The same things were measured in two ways. Each way mixes the same 8 hidden numbers, adds some noise and spreads widely along 5 directions of its own, which tell nothing about the thing.
In the rows, 128 means zero.
Some things both ways: the first way, then the second way.
[137 100 146  39 116 131 127  93  86 162 130  99 157 173 160 194 149]
[129  85 130 122 148 113 134 147 122 143 147 128 115 128 127  86 148 118
 169 164]

[145 140 140 124  98 127 144 122 102 137 161 111 137 131 126 107 113]
[110 162 143 114 167 114 152 166 153 159 102 161 120 134 129  90 113 139
 131 106]

[157 165 148 120 113 102 136  97  81 141  86  87  79 111 126 149 131]
[155 136 105 148 101 102 106  94 112 112 143 146 158 144 120 107 159  97
 123 136]

[196 119 154  99 163  71 101 128 153  90 152 135 118  72  99 126  67]
[144 174 110 124  82 123  79 115 112 102 124 117 146 143  91 160 135 154
  87 113]

[165 129 178 139  89 138 139 108  86 132 164 131  83  61 134 136 106]
[104 124 125 143 112 122 136 142 134 133 123 164 173 137 126  83 134 115
 121  94]

[168 133 146  97 139  99 131 116 106 125 152  97 148 128 118 135 106]
[ 95 124  86 117  86 120  87 145 121 113 122  97 147 125  94 135 130 185
 109 123]

[173 146 107 112  68 108  75 143  99 165  98 176 109  96 163 155 152]
[209 146 154 135 141 138 125 100 117 115 114 143 134 120 144 131 122 115
 196 136]

[158 163 112  91 135 152 140 136 131  89 144 159  83 105 148 148  79]
[118 148 134 136 118  77 113 150 132 161 120 112 160  98  98  95 136 125
 151 102]

[120  98 169  72  93  97  99 106 132 115 101 119  92 161 180 141 116]
[159  71 161 115 108 155 133 138 137 108 139 135 140 114 103  92 145  99
 169 139]

[123 103 134 150  99 151 151 147  63 204 129 116 170 134  78 135 231]
[ 85 138  83 160 138 136 150 146 117  99  80 137 138 132 149 149  81 163
 133 115]

[173 196  89 141 129  84 156 142 164 134  65 149 136 156  84  96 147]
[182 193 159 137 155  83 118 105 102 178 122 142 102 128 125 112 141  93
 110 132]

[157 114 149 109 119 131 136 118 110 131 131 113 114 133 119 162 168]
[145 101 132 154 111 113 132  98 116 101 145 130 140 109 135 128 146  70
 133 157]

[150 128 139  79 170  82  98  84 137 117  89 139  97 125 101 172 164]
[185 177  97 124  95 131 137 104 158 103 151 103 144 147 143 134 120 142
 112 142]

[165 143 151 125  76 117 136 125  98 142 108 176  77  95 146 164 134]
[156 129 110 153 113 122 127 127 132  81 104 146 179 111 118 146 120 122
 146 129]

[155 150 155 177  70 127 122 171 175  94 126  63 121 168 158  78 161]
[139  72 120 135 124 135 127 139 105 106 123 122 151 129 117  95 137 105
 233 128]

[160  74 150 107 108  66 119  93 160 140 121 177 151 139  89  80 101]
[103 107 160 120 101 145 106 111 104 119 137 122 102 115 116 167 128 132
  43 148]

[157 171 175 157  96  53 166 125 174 126  86 109 150 133 126  52 110]
[134  98  73 133  78 152 105 130 100 110  92 116 134 130  89 135 132 152
 104 132]

[148 173 124 112  87 120 125 115  69 152 111 105 104 125 156 127 108]
[119 146 116 141 132  98  90 131  95 114 120 130 128 153 106 143 138 133
 127 138]

[175 145 133 124 108 104 162 125 131 153 156 180 200 122 110 137 165]
[118 157 133 128 136  97 132 139  99 184 126 120  97 143 117  99 127 113
  74 133]

[216 152 174 150  98 124 163 106  95 131 203  71 166 141 120 179 163]
[ 99 133 126 121 148  80 135 143 134 144 174 151 133 149 140  94 154 122
  88 155]

[160 139 162  98 166  83 126 126 137 118  53 118  84  96  92 163 163]
[199 222  69 145 128 111 117 126 101 101 114 145 151 216 111 126 127 143
 136 109]

[140 114 159  96 148 119 131  99 157  87 146 142  88 132 119 129 107]
[126 164 128 137 135  81 131 141 115 120 147 132 136 160 106 115 142  73
 103 127]

Other things, the second way, with their names:
J_244: [139 152 111 143 161 100 169 153 159 108 101 117 119  90 137 147  99 128
 161 148]
J_771: [203 216 144 142 161  70 120  86 108 154 142 136 105 149 129 121 148  70
 121 146]
J_857: [113 154 125 137 124 102 142 155 151  95 153 134 169 146 137 125 120 128
 134 119]
J_160: [128 180 126 116 133 114 100 143  97 101 130 124 102 168 101 181 122 147
  52 140]
J_164: [142 121 125 114 136 126 148 129 156 137 109 116 110  84 130 126 123 143
 116 167]
J_840: [104 145 175 122 112 130 139 145 131 119 143 127 121 120 128 158 110 110
  57 117]
J_657: [183  96 132 123 104 136 136 129 182 121  98 139 171  65  90  62 151  85
 197 118]
J_105: [ 92 132 166 113 127 109 120 142 123 157 154 111 112 129 129 111 124 128
 101 127]
J_192: [101  71 137 122 132 123 126 173  98 129 140 116 115 138 109 105 134 124
 164 144]
J_120: [180 160 107 146 122 119 135  97 157 103 137 154 174 137 143  97 132 106
 167 123]
J_355: [172 152 113 129 126 157 145 122 170  56 126 171 168 132 156 156 111 176
 124 143]
J_264: [ 98 155 126 124 134  84 116 128 107 153 171  99 101 157 141 120 133 130
  93 152]
J_278: [ 90 175 136 124 114 103 126 161 131 159 116  86 117 107 119 152  91 160
  75 115]
J_770: [ 77  87  89 150 110  99 123 209 141  96  72 104 208  77  79 109 115 139
 237  92]
J_393: [154 106 139 111 122 128 115 140 142 144 112 143 155 109 107  82 150 137
 168 118]
J_648: [107 134 177 111  84 128 112 127 133 176 163 149 166 139 128  58 136 123
  91  80]
J_356: [144 105 126 142  88 126 113 111 135  95 111 123 161  69 101 141 145 104
 130 140]
J_487: [ 71 144 135 110 128  88 123 162 155 172 138 104 137  96 121  83 130 146
 106 116]
J_328: [130 123 138 133 121 130 124 106 135 107 127 142 134 100 126 127 138 109
 120 137]
J_420: [ 91 129 120 132 131 136 111 140 101  96 115 116 114 137 141 174  98 177
 136 139]
J_425: [136 149 106 140 107  81 124 153 133 149 100 109 162  92  85  89 140  87
 137 110]
J_102: [141  78 118 123  87 154 133 110 139 107 117 112 130  85 113 127 138 119
 104 153]
J_317: [134 133  97 120  87 136 129 134 135 133 135  94 139 151 124 107 116 150
 128 116]
J_112: [132 117 135 147  74 113 107 120 100 117 133  81 139 103  89 149 124  73
 117 118]
J_618: [143 146 117 143 165 134 182 130 147  95 112 151 103 132 153 141 103  99
 122 155]
J_829: [126 106 119 129 123 144 118 135 104 135 104 147 136 141 116  96 133 144
 143 118]
J_38: [138 158 112 131 164 143 168 126 154  94 110 160 118 135 171 152 101 160
 119 158]
J_72: [178 166 213 116 154 102 131 106 133 164 168 169 123 141 127  72 160  58
 102 127]
J_556: [ 77  90  87 144 156 129 169 136 120 115 123 140  97 136 167 114 118 123
 127 167]
J_466: [165 149  78 151  77 125 107 102 102  95 124  74 148 132 112 164 120 142
 135 135]
J_985: [120 116 111 123 130 124 105 157 115 127  96 115 120 116 104 111 131 143
 184 125]
J_365: [145 156 144 133 123 136 118  93 106 129 148 122 102 147 155 158 112 140
  80 148]
J_900: [134 144  97 136 117 103 109 132 109  93 151 102 118 157 119 147 132 127
 131 147]
J_775: [143 117 174 123 158 114 145 126 114 184 101 139  95  98 116  81 139  80
 132 139]
J_891: [145 139 153 114 117 127 125 127 110 180 119 105  89 114 113 120 125 121
  80 132]
J_224: [182 141 179 126 154 148 159 102 147 125 128 170 129 116 166 120 119 123
 147 143]
J_229: [149 153 109 141 132 108 122  93  92 151 139 148 115 181 148  87 147 106
 121 133]
J_626: [ 62  66 145 134  61 119  94 120  76 149 163  54 129 113 130 132 119 135
 122 123]
J_673: [147 135 129 137 175 112 173 128 124 157 123 146 104 126 158 109 118 118
 124 168]
J_255: [164 109 131 111 119 130 137 137 147 120 137 103 117 122 108  97 138  96
 158 140]
J_41: [ 93 143 126 114  82 114 100 166  89 184 140  97 125 168  86  98 124 139
  53  91]
J_87: [142 108 126 133 103 158 132  73 118 144 109 133 117  88 154 135 125 136
  85 153]
J_254: [119 118 140 115 108 135 121 138 107 160 119 100 106 123 107 114 119 126
  97 119]
J_47: [160 144 149 119 144 117 113 142  90 160 101 145 106 148  72  87 148  83
 139 113]
J_608: [107 148 120 118  95 129 113 123 134 136 171 158 167 190 134  74 148 143
  91 103]
J_878: [156 144 110 154 151 115 135 121 131  85 110 165 164 132 134 129 133 121
 174 139]
J_717: [161 171 153 132 129 100 111 109  74 134 158  96  82 175 117 153 124  80
  92 149]
J_916: [133 179 160 104 108 104 102 157 145 144 164 119 156 154 105 101 131 141
 104  94]
J_901: [102 140  95 137 153 137 134 168  84  85  90 115  78 157 106 194  93 151
  90 155]
J_326: [157 158 174 108 145 125 110 144 120 167 114 132 110 118 128 134 106 162
 131 126]
J_464: [109 157 162 127 144 103 136 158 148 138 134 147 145 123 128 110 121 125
 111 116]
J_235: [172 173  95 157 150 115 151 120 129 129  89 125 128 125 150 144  95 135
 158 142]
J_243: [ 76 100 137 148  73  96 111 109  97 147 167 104 141 113 114 120 150  87
  47 129]
J_781: [140 117 197 109 136 121 117 123 121 143 137 145  92 107  96 118 156  81
  90 149]
J_892: [184 132 161 132 134 104 131 122 155 116 137 150 181 106 130  79 151  81
 246 116]
J_272: [186 198 120 139 165  87 137 133 138 105 106 153 145 120 113 146 130 109
 127 141]
J_305: [ 81 137  95 142 120  82  95 142 107 110 150 124 152 148 117 127 146 146
 123 132]
J_968: [126 107 131 149  95 110  93  94  42  99 175 104 103 179 107 158 155  65
  88 149]
J_113: [204 176 132 139 131 125 120  83 125 116 111 167 135 130 124 135 143 105
 102 133]
J_521: [ 78 156 167 109 136 108 153 153 115 175 168  90  63 148 145 136 102 129
  21 145]
J_625: [ 81 116 125 133 122 128 141 147  96 136 140 114  85 155 130 139 111 133
  56 149]
J_415: [139 156 111 137 162 144 154 126 100 156  90 151 107 171 164 100 103 149
 149 120]
J_652: [105 104 143 124 107  82  98 137  67 187 151  96 112 148  97  83 155 102
 105 128]
J_176: [168  99 161 112  95 159 100 104 120 101 132 136 119 101  99 153 142 123
  97 150]
J_201: [101 137 112 121 116 133 129 147 120 142 122 131 131 150 127 105 116 152
  84 112]
J_913: [113 123  72 158 116 118 143 155 141  58 109 143 178 134 110 131 125 111
 155 115]
J_69: [134  72 135 136  99 137 136  95 113 152 126 131 134  91 122  94 150  91
  92 149]
J_548: [139 183 147 131 191 122 176 166 133 145  87 158  95 147 151 124  85 128
 149 121]
J_346: [ 85 129 150  88  69 146 102 142 178 158 130 103 149  79 119 119 120 202
  64 106]
J_962: [125 145 150 125 138 105 127 146 141 159 105 114 127  89 110 109 124 111
 148 115]
J_239: [164 174 162 105 140 148 140 112 103 144 138 147  67 176 125 144 115 119
  22 141]
J_338: [156 156 142 119 130 116 124 102 112 128 160 128  81 149 129 158 136 124
  25 178]
J_863: [114 109 111 138 124 131 144 121 128 108 131 134 122 126 137 128 131 113
 105 154]
J_263: [154 121 148 125 136 140 128 134 144  97 101 136 132  96 114 134 127 127
 170 137]
J_172: [125 123 100 136 132 126 154 138 137 130  98 136 135  99 126 131 117 146
  89 151]
J_385: [119 108 124 134  91 145 139 130  86 143 142 104 111 171 123 107 117 101
  95 114]
J_856: [159  73 163 101  97 158 106 151 155 128  96 143 157  63  75 100 149 135
 136 122]
J_404: [103 149 120 119 126 116 118 154 132 163 102 147 129 126  96  93 134 143
  90 106]
J_713: [106 136 116 141 109 102 132 155 107 121 130 105 132 126  96 141 123  94
  69 126]
J_462: [146  94 125 134  65 159 100  80  82 145 150 120 133 153 125 101 141 121
 111 122]
J_76: [147 125 204 103  94 134 125 116 166 152 165 129 145  92 131 104 140 110
  88 119]
J_635: [124 186 166 118 113 110 105 113 123 120 197 141 127 181 130 139 137 117
  23 131]
J_600: [176 138  82 137  96 151 150 125 155 100 121 127 174 136 138 110 113 148
 137 131]
J_475: [152 132 123 124 140 129 113 153 127  83 108 153 139 119 108 154 127 156
 132 150]
J_697: [143  96 162 118 160 114 162 157 145 168 114 149 129  94 129  61 131 105
 184 131]

Some of these things the first way, each followed by its name:
[175 150 160 110 155 123 160 150 133 108 169  55 176 142 120 140 134]
J_164
[133 127 134 104 143 170 149 142 147  82 151 107  99 146 135 137 126]
J_244
[122  82 185  91 143 165 176 102  91 155 166  24 167 134 114 134 164]
J_556
[ 85 108 153  92  75 136 140 134  92 172 119 127 151 151 171 120 156]
J_901
[179 101 145 124 111  88 120 149 167 101 154 130 148 146 119  98 103]
J_263
[105  95 125  73 112 179 116 146  70 166 146 160 128 103 145 170 176]
J_548
[146 142 122  76 130 121 144 118 141 128 121 128 139 144 142 132 123]
J_652
[116 166 128 128 113 123 133 162 105 143 108  97 131 147 146 113 177]
J_254
[125 188 136 128  87 101 134 163  71 168 112 104 159 148 163 129 158]
J_47
[183 116 135 141 124  98 104 129 168 119 105 114 116 111  86  89 136]
J_365
[156 133 151 109 110  97  91  68 123 106 102 135  34 113 123 129  94]
J_635
[ 95  77 126  47 165 158 123  95 124 128 133 125 131 166 107 154 172]
J_521
[175 117 160  96  98 118 115  96 101 132 127 131  76  82 140 164  96]
J_878
[180 120 116 126 122 125  89 146 145  92 141 129  86 142 125 150 140]
J_892
[131 130 158 102 112 124 135 101  90 149 125 113 112 101 132 131 130]
J_201
[170 173 125  75 187 125 122 116 148  70 102  89  65  91 121 136  72]
J_771
[160  97 159  90 125  88  93  41  75 158 119 116  88  97  88 159 129]
J_608
[162 132 150  98 138 113 141 140 123 111 133 133 111 109 127 149 110]
J_356
[145 143 133  92 160 115 111 140 141 109  87 126  94 116 116 159 164]
J_466
[112 100 116  77 140 194  85 142 146  86 132  99  60 116 147 115 120]
J_626
[107 117 159  55 126 123  95 118  97 124 141 113 124 144 182 179 158]
J_255
[131  77 121  99 155 103 111 147 191 101 135 236 143 150  88 123 177]
J_112
[164 148 128 112 138 136 141 145 122 133 119 139 125  86 121 149 152]
J_235
[167 110 173  74 159 111 135 100 123 130  92 141  91  94 112 206 169]
J_600
[153 123 140  91 146  88 113  79 117 128  70 130  55 124  92 155 137]
J_120
[132  42 139  88 129 111 103 105 146 122 146 216 120 131  92 135 147]
J_840
[184  92 154  78 191 111 107 117 148  83 146  82  93 108  87 161  96]
J_72
[182 154  85 129  94  88 117 151 143 151  85 168 150 164 121 113 146]
J_326
[146 109 151  85 148  89 108 105 161 115 118 150 125 123 110 137 147]
J_317
[117  85 161  60 143 146 142 109 111 132 153 184 114 112 136 184 146]
J_713
[164 122 165  93 141  85 156  97 132 117 154 132 148 102 105  91  52]
J_404
[155 149 123 100 119 128 114  83 134 118 148 111 127 142 130 114 120]
J_264
[137 113 140  67 136  76 129 113 109 139 121 167 145 151 125 164 126]
J_657
[166 105 179  74 154 115 160 102 137 124 132  98 141  90 104 133 101]
J_69
[161  83 105  63 165 109 143  74 144 127 184 189 183 161  68 137 106]
J_487
[174  97 143  53 136  95 120  68 104 170 104 154 133  54 102 120  73]
J_87
[133 121 160 107 109 166 106 110  71 117 144 115  48 119 147 200 157]
J_857
[143 136 107 108 138 157 129 151 125 114 163 167 127 123 120 138 148]
J_278
[156 135 159 109 105 162 133 112  76 131 196 140 118  75 142 167 136]
J_243
[156 116 139 102 131 119 137 154  85 177 165 178 198 109 105 190 225]
J_41
[152 119 155  99 161  92 132 122 181  63  98  78  75 128 115  85  51]
J_160
[174 146 140 147  58  69 120 131 133 137 160 146 175 172 149  93 115]
J_781
